The groups are shells around one centre, one inside the other: the same stretched ball of 6 dimensions in 7 sizes.
Some rows, each with its group after it:
[-24   7   3  18  15  -7  -8   3 -11   1   3 -22   4  -2  -6 -21  11  -1
   8  -5  -1  -5]	Z
[  2  -6   5  -5   2   4  -2  12  25  -4 -14   7  -5  -2   5  23 -12   3
  -7  11  12  -2]	J
[-24  -5 -24  19  11 -15 -10 -10  -2  -4   9 -23  -2   0  -9  -8  -1   1
  15  14   3 -15]	T
[  6 -17 -37 -22 -10   1  -9 -23  25  -2  -1  27   3  -6  -8  10   1   4
  11  17 -12  -3]	E
[-17  -3 -18  11   4   2 -13   6  -1  -7  14 -16 -17 -11  -7 -12   6   1
  16  13   1   2]	T
[ 28  20  37 -11  -9  14  20  18 -27   8  19   5 -10   2   6 -13  21  -5
 -13 -37  -5  23]	Y
[ -1  -6 -22  -4   1 -14   1  -9  19   2   8  -3  -2   5  -7  19   0   0
   1  11   9 -17]	Z
[ -4  -8  13  11   7   3  -3  11   9  -9 -20  -5  -3   3  11  17 -26   3
  -7  13  12  -4]	D
[  5   2  -3  -8   0  -6   5 -19 -10   8   3   9  17   5  -4 -12  12   0
   1 -15 -15  -3]	Z
[ -6  -2  -1  23   9 -19   7  -7 -15  -2   7 -27  -1  15   4   5 -16  -1
  -2   4  10 -18]	Y
[ 19  -4   7   3  -7  -4  15 -13 -23  -1   4   1   2  14   9   3 -15  -1
  -7  -8  -6  -1]	J
[ -7  -1  -9   6   8 -17   3 -22  -9   6   2  -6  18  11  -5  -8   3   0
   3  -7  -8 -16]	E
[-17 -23 -44   2   6 -16 -16 -35  22  -5 -14   7  18   3  -7  10 -17   6
  14  30  -8 -24]	Y
[-18  11  -9   1   5   3 -11  13   0   2  23 -14 -16 -16 -16 -23  34  -2
  15  -5  -1   8]	P
[ -4   4  21   5  12  -6   4   7   7   5 -17  -4  14   8   5  10  -5   0
 -13  -8   9  -9]	E
[-15   8  -5  20   6  -6  -2   7 -25  -3  28 -32 -18  -3  -6 -23  13  -3
  12  -3   2   1]	Y
[ 13   3   1 -28  -7   9   1   7  26   8   1  25  -2  -8  -6  11  20   0
  -5  -8  -1   8]	T
[ 12   7  24  13  -4  10  11  18 -32  -7  16 -16 -22   2  11  -9  -6  -3
  -4 -11   4  14]	E
[ -3 -25 -25   9  -3   0 -11 -14  10 -17 -13   3  -6   1   7  17 -37   6
   9  35   0  -8]	Y
[ 12  -3 -15   0  -6 -14  13 -17 -12   2  21  -6  -4  13  -2   7  -2  -2
   0  -3   0 -11]	Z
[  0 -11 -33  -9  -5  -7  -5  -6  27  -3  12   3 -14  -3  -9  22  -1   1
   8  21   9 -11]	P
[ 17  -4   8  13  -7  -3  15 -12 -36  -6   9  -8  -4  15  13  -3 -21  -1
  -4  -6  -7   1]	E
[-13  15  15  -1   8  10  -7  25   3   4   8  -8 -10 -14  -8 -16  28  -2
   3 -13   4  12]	T
[-26  -6 -42   9   7 -15 -16 -12  12  -2  19 -19  -8  -7 -18  -7  13   1
  22  19   2 -15]	P
[-24 -13 -51   0   6 -17 -18 -32  13   0   7  -1  11  -5 -19 -12  11   3
  24  18 -13 -17]	P
[-19 -19 -42  13   5 -16 -13 -14  18 -11   4 -15  -9   0  -7  15 -18   3
  15  35   9 -21]	P
[ -7 -17 -22  -2   3  -6 -10 -18  21  -5 -17  10  10   2   0  15 -18   5
   5  22  -2 -13]	D
[-14  11  21  12  11   5  -5  10 -21   2   0 -13   4  -5   0 -28  13  -1
   3 -16  -7   9]	T
[-13  -5  -4  21  10 -13  -2  -8 -10  -4  -3 -19   5   9   3  -2 -15   1
   3   7   3 -14]	D
[  3 -11 -35 -20  -7  -6  -5 -22  22   3   6  20   5  -3 -12   8  10   2
  10  10 -10  -7]	D
[ 15   5  -5 -29 -10   8   3  -2  13   9   9  25   0  -8  -8  -1  27  -1
   0 -13 -10  11]	T
[ -4  17  40   5  10  11   2  29  -9   4  -5  -8  -2  -5   5 -13  14  -2
  -9 -22   5  14]	J
[ 21  -1   7 -12  -6  -3  14   2  13   4   1  10  -2   9   4  27  -6  -1
 -14  -4  10  -6]	P
[  9  -2 -18 -13  -8  -4   4 -25 -11   5  12  13   9   3  -7 -12  13   0
   7  -9 -20   0]	E
[-17  -8 -47  -6  -1  -8 -17 -20  12   0  18   1  -3 -11 -20 -13  20   2
  24  15 -11  -7]	J
[ 12   5  31   3   2   3  12   1 -19   3 -11   3  12  10  12  -3  -8  -1
 -14 -19  -5   4]	D
[ -1  -5 -21  15  -4  -9   2 -10 -20  -8  25 -20 -18   4  -2  -5  -6  -1
  12  10   0  -6]	P
[  2   1  -4 -15   2  -5   0   5  30   7  -2   9   2  -1  -6  20  10   1
  -6   1  10  -8]	E
[ -3 -19 -16  -1   1  -1  -9 -10  23  -9 -20  11   3   0   4  21 -26   5
   2  26   2  -9]	J
[  8  10  22 -18   2   9   4  15  15   9  -8  16   5  -5   0   4  17  -1
 -11 -17   1   9]	D
[-26   0   8  20  14   6 -17  10  -9  -8 -11 -16   0 -10   2 -22  -3   2
  10   6  -3   5]	Y
[ -7  17   7 -10   2  12  -6  19  -2   7  19  -2 -11 -17 -12 -26  41  -3
   8 -19  -5  18]	Z
[ -4   8  20 -10   6  15  -8  20  15   3 -13  11   1 -13   0  -5  14   1
  -4  -8   0  13]	J
[ 15  -4  23  -7   2  -2  11   3  16   3 -24  14  14  13  12  30 -20   2
 -21  -4   9  -8]	Y
[  5  16  41   8   6   7  11  13 -31   5   0  -8   5   4   9 -22   9  -3
 -10 -31  -6  13]	T
[ 15  13  41   8  -1  12  14  19 -33  -1   4  -8  -8   5  13 -13  -1  -3
 -12 -24  -1  17]	J
[-11 -15  -4  24  10 -12  -3 -12  -6 -11 -18 -15   8  12  10  10 -37   4
   0  20   4 -17]	Z
[ 12  16  26  -4   1   2  14  18  -7   8  12  -6  -7   3   1   2  16  -4
 -12 -23   9   6]	Z
[ -7 -10   7  18   9  -7  -1  -4  -3  -7 -19 -10   8  10  11  10 -29   3
  -4  11   6 -12]	D

New rows. What belongs after each?
[-34  -1 -33   5  10  -1 -26  -1  11  -3  12 -13  -8 -21 -19 -25  25   2
  27  14  -6   0]	Y
[ 15   5  -3 -19  -4  -7  11  -6  12  11  10  12   4   6  -6  12  17  -2
  -7 -14   2  -6]	P
[-11  -4  10  23  13 -11   1   0  -6  -5 -12 -20   6  11   8   7 -23   1
  -5   6  10 -14]	Z
[ 15 -10 -27 -23 -11  -6   3 -13  28   2   8  20  -4   1  -7  26   3   1
   0  11   3  -8]	P
[-14 -24 -27  21   4  -9 -12 -14   5 -17 -11 -12  -4   4   6  14 -38   5
  10  36   5 -16]	P
[  8   1 -16 -22  -6  -3   2  -5  19   8  13  14  -2  -3 -11   8  21  -1
   2  -4  -1  -2]	D
[ 10  11  -7 -22  -7   3   5   3   5  10  26   9 -10  -8 -14  -7  36  -3
   3 -17  -4   8]	Z
[  9  -6   1 -12  -1   1   2   6  30   0 -12  13  -1   1   3  29  -9   2
 -10   9  12  -5]	Z
[  9  12   3 -19  -6   6   5   6   0  10  19  10  -6  -8 -10 -11  33  -3
   1 -20  -7  12]	D
[ 15   3   8  -6  -7   6   8  -3 -18   1   9   7  -2   2   3  -9   5  -1
  -2 -14 -11  10]	D
[-15 -19 -36   5   6 -16 -11 -32  10  -4 -10   2  17   5  -5   4 -14   4
  13  21  -9 -21]	P
[-15 -11  -9  17   7  -1 -12   5   6 -12  -8 -14 -10  -3   4   6 -21   3
   7  23   9  -6]	J
[  9 -13 -12  -6  -3  -8   4 -10  21  -2  -8  10   2   9   3  30 -19   2
  -6  15   8 -14]	J
[-31  -8 -22  13  13  -6 -21  -6  10  -6  -7 -12   4  -9  -8 -11  -1   4
  16  19  -2  -9]	Z
[  1  10  -9 -16   0  -8   4  -6   7  14  19   4   4  -2 -15  -8  34  -3
   3 -18  -4  -3]	Z
[-22   3  -7  12  14 -12  -7  -8  -5   3   2 -17  11   1  -8 -15  10   0
   8  -3  -3 -11]	Z
[ 27  18  35 -18  -8  11  20   9 -19  12   9  15   3   3   4 -10  22  -4
 -15 -39  -9  18]	E
[ 18  -9  23   0  -1   3  11   6  11  -5 -25  10   3  13  18  34 -34   3
 -20   6  13  -5]	P
[  6  -3  17  20   2  -2   9  -7 -37  -7  -3 -12   3  13  15 -10 -23   0
  -4  -6  -7   1]	P
[ 25   5  24 -22  -6   8  13   8  13   8  -9  24   6   4   6  18   4   0
 -18 -17   2   7]	Z
[  0 -18 -44  -9  -4 -19  -3 -28  26  -1   5   8   4   7  -9  25  -8   3
   7  23   2 -24]	P
[  9  22  41   4   1  13  12  21 -36   5  14 -10  -7  -1   6 -28  20  -5
  -7 -35  -6  21]	P
[ 25  -1  -1 -14 -14   5  13  -3  -7   0  15  12 -12   3   2   8   2  -2
  -4  -7  -3   8]	Z
[ 12   9  45  -3   4  13   9  30   8   1 -18   5  -3   2  14  17  -8   0
 -22 -12  15  10]	P
[  6  -6   1  18   1 -13  11 -10 -19  -5   5 -17  -2  17   9   9 -23  -1
  -4   4   5 -13]	J
[ 21  -3  14 -15  -4  -1  13  -8   9   6 -16  22  16  12   8  21 -10   1
 -17  -9  -1  -4]	P
[ 35   6  54   1  -6  11  26  21 -19  -2 -13   5  -5  17  26  21 -26  -2
 -30 -19  11  11]	Y
[ -9   0  28  13  12   8  -5  16   1  -6 -25  -5   5   0  12   2 -18   2
  -8   2   6   3]	T
[-32 -14 -43  12  12 -16 -22 -25  11  -4  -1 -11  10  -4 -14 -10  -1   4
  23  24  -7 -19]	E
[ -7   5  -8 -15   3   2  -8  10  28   6   4   7  -3 -12 -12   4  24   0
   3  -1   4   1]	J
[  3 -18 -24  18  -5 -12   3 -16 -11 -15   9 -16 -15  11   7  16 -34   2
   6  26   6 -14]	E
[  3   2  -1  14   2 -14  11  -8 -22   0  16 -19  -4  13   2  -2  -6  -3
  -1  -6   3 -10]	T
[ -9  -1 -49 -20  -3 -15  -8 -28  15  11  27   8   6  -7 -27 -13  39  -1
  20  -1 -14 -11]	Y
[-33   0 -20  10  14  -4 -21   4  11  -2   4 -16  -3 -14 -14 -17  16   2
  18  12   1  -4]	P
[  7 -12  -6 -17  -3   5  -4  -1  33  -2 -20  25   5  -2   3  26 -11   4
  -6  13   3  -2]	Z
[ 17  12  54  10   6   4  21  16 -25   3 -13  -6   8  16  19   3 -13  -3
 -25 -27   6   5]	P
[-29  -2 -21   4  11  -1 -22   7  23  -3   1 -10  -7 -16 -13  -7  14   2
  16  17   5  -4]	P
[  2   5 -22 -23  -3  -7   0  -7  23  12  19  11   0  -6 -18   2  34  -1
   5  -8  -2  -4]	P
[ 15  -4  15  -9   2  -4  11  -1  20   4 -21  14  13  12   9  31 -17   2
 -19  -1  10 -11]	Y
[ 25  -2   4   0 -11  -4  19  -5 -18  -2  17  -2 -12  13   8  12 -12  -3
  -8  -6   3  -1]	P
[  7  20  33  -4   3   9   9  23 -13   8  10  -5  -6  -3   1 -13  23  -4
  -9 -29   2  14]	D
[ 10  -2 -17   8  -7 -12  11 -10 -21  -3  30 -16 -16   9  -2   1  -3  -3
   5   1   2  -7]	Y
[ 14   8  50  14   5   6  16  12 -30  -1 -16  -6   8  14  21  -2 -20  -1
 -20 -22   1   8]	Z
[-15   1   8  22  14 -12  -1  -9 -21   0  -6 -20  14   9   3 -15  -8   0
   1  -5  -3 -10]	E
[  8  -5 -14 -16  -5  -2   0  -1  28   2   2  13  -5  -2  -5  23   3   1
  -2   8   7  -5]	J
[ 15  10  14 -15  -9  16   5   5 -17   5  13  13  -5  -7  -1 -20  23  -2
   0 -23 -16  22]	Y
[ -2  -7   1  24   4 -10   5 -16 -32  -8   0 -17   4  14  10  -8 -25   0
   2   3  -6  -8]	P
[ 17   0  -5 -16  -8  -2   9  -2  10   5  11  11  -6   3  -3  15   8  -1
  -5  -5   3  -1]	D
[  9   3  46  23   8   3  14  14 -27  -6 -19 -14   4  15  24   5 -31   0
 -19 -11   8   1]	Z
[ 15  -3  34  23   1   1  16  13 -24 -11  -8 -17 -10  17  24  17 -39  -1
 -17   0  14  -1]	P
[ -4  -6 -41  -3  -6 -12  -3 -27 -10   1  28  -4  -4  -1 -14 -15  15  -1
  20   4 -14  -7]	P
[ -3 -14 -34  -5  -6   0 -11  -3  22  -9  10   2 -19  -8  -6  15  -5   3
  12  27   5  -4]	P
[  2 -10  -3   5  -3   4  -3   9  10 -11  -3  -3 -16  -2   6  17 -19   2
   0  18  11   0]	J
